All rows are made from the same 6 directions, up to rounding. Whole rows:
(in the rows, 128 means zero)
[[ 84  98 151 148  79 107 141 114 117 181 158  88 104 112 106 157 103 129
   96]
 [ 97 137 103 114 100 110 156 131 122 140  88 141 122  58 114 112 175 203
  114]
 [112 119 126 125  89 122 143 136 127 159 141 112 124 121 122 145 130 126
  110]
 [ 98 126 123 137  71 141 164 119 132  99 108 141 147 130 123 133 137 137
  129]
 [150 124 116 113 118 124 138 160 154 148 158  74 163 155 120 171 153  70
  108]
 [175 138 101 114 153 145 113 132  67 120 158 175 110 129 134 127 111 109
  150]
 [140 131 131 131 142 138 118 124 123 113 131 142 127 145 136 122 114 116
  141]
 [165 143 119 107 118 163 119 158 140 124 140 162 138 185 167 120 113  84
  151]]

The start of a row, then its end:
[115 130 150 154 169 132 108  88 116  85  98 164 108 119 132  90]	[101 165 153]
[108 120 147 128 143  99 112 131 148 179 124  97 104 100 126 119]	[129 160 106]
[126 128 137 131 146 120 118 126 139 133 122 119 124 123 128 121]	[128 137 126]
[126 132 124 131 119 139 137 123 126 103 116 145 137 134 130 123]	[130 130 138]
[109 117 143 154 176  97 121  95 128 107 114  89 129  91  93 132]	[140 154 116]
[148 120 114 127 133 126 125 124  75 140 169 131 113 117 111 152]	[113 106 126]
[152 142 105 106 121 144 127 147 110 132 131 168 122 130 146 117]	[130 128 141]
[138 129 143 127 158 124 105 134 151 140 129 116 124 144 141 118]	[119 120 129]
[101 125 148 153 116 137 141 105 157  80 100 123 152 150 126 124]	[125 127 136]
[134 130 117 121  95 145 138 136 110 132 141 154 125 141 138 132]	[117 115 135]
[ 96 121 136 133  86 123 150 130 157 137 114 106 141 128 124 136]	[140 136 112]
[100 119 128 129 114 100 145 129 145 151 120  83 135  93 103 145]	[159 151  99]
[112 107 149 143 108 115 137 129 161 147 153  58 150 153 111 169]	[127  84 101]
[105 118 158 148 154 113 100  99 110 151 125 141  79 103 130 101]	[ 89 169 129]
[117 130 109 135  78 152 166 116 105  77 118 159 151 134 119 139]	[135 122 141]
[149 140 132 129 177 135 105 121 129  99 115 150 126 137 140 104]	[121 132 150]
[121 130 145 122 145 116 109 138 162 160 115 116 115 126 144 107]	[127 148 121]
[134 135 113 128 143 126 138 124 127  94 113 125 150 117 114 132]	[155 132 131]
[113 128 134 137 125 127 141 122 158 100 106 109 154 134 121 130]	[146 129 126]
[119 127 126 132 107 136 140 122 121 115 124 140 131 130 127 129]	[125 129 132]
[ 88 125 136 132 131  97 132 117 138 152  95 113 109  69 113 110]	[150 197 108]
[144 140 118  98 124 130 115 161 138 174 128 148 109 125 156 108]	[132 142 127]
[ 95 124 154 149 100 144 129 105 134 112 106 162 112 143 146 101]	[ 93 150 143]
[117 131 123 129  78 150 155 133 144 103 118 140 153 157 137 135]	[132 111 134]
[164 146 123 114 142 157 122 152 169  91 119 138 167 189 158 121]	[136  82 151]
[130 139  93 115 149 104 152 133 129 103 101 101 161  73  92 141]	[201 159 113]
[159 147 100  94 200  99  98 147 105 165 116 143  96  58 127  97]	[163 188 125]
[141 132 107 118 129 126 137 135 110 123 134 128 136 113 117 140]	[147 125 126]
[164 129 152 129 183 135  84 136 148 137 152 119 122 178 153 120]	[ 94  82 141]
[124 121 127 139 117 131 136 115 106 116 141 129 128 129 116 142]	[118 117 129]
[124 129 122 114 165  88 117 139 138 172 118  91 115  71 111 124]	[164 172 102]
[151 134 128 122 154 134 111 136 131 126 135 134 128 146 140 122]	[121 111 137]
[117 128 123 135 117 130 143 118 125 103 117 129 141 122 117 133]	[138 134 129]
[132 136 118 118 130 127 130 137 133 129 117 135 131 119 132 120]	[143 141 129]
[172 143 138 110 191 134  82 153 158 144 132 134 121 163 164 102]	[116 107 144]
[142 128 122 121 135 127 121 134 113 142 145 130 120 127 128 133]	[123 119 127]
[122 120 138 135 124 126 121 121 114 146 142 130 109 127 128 129]	[106 128 126]
[123 106 171 165 152 129 107  98 137 113 156  94 128 174 122 145]	[ 78  79 130]
[128 143 123 126 181 114 115 117 132 104  86 142 124  87 124  94]	[155 182 137]
[ 79 110 139 165 136  97 144  75  97 101 109 107 117  64  78 135]	[135 181 114]
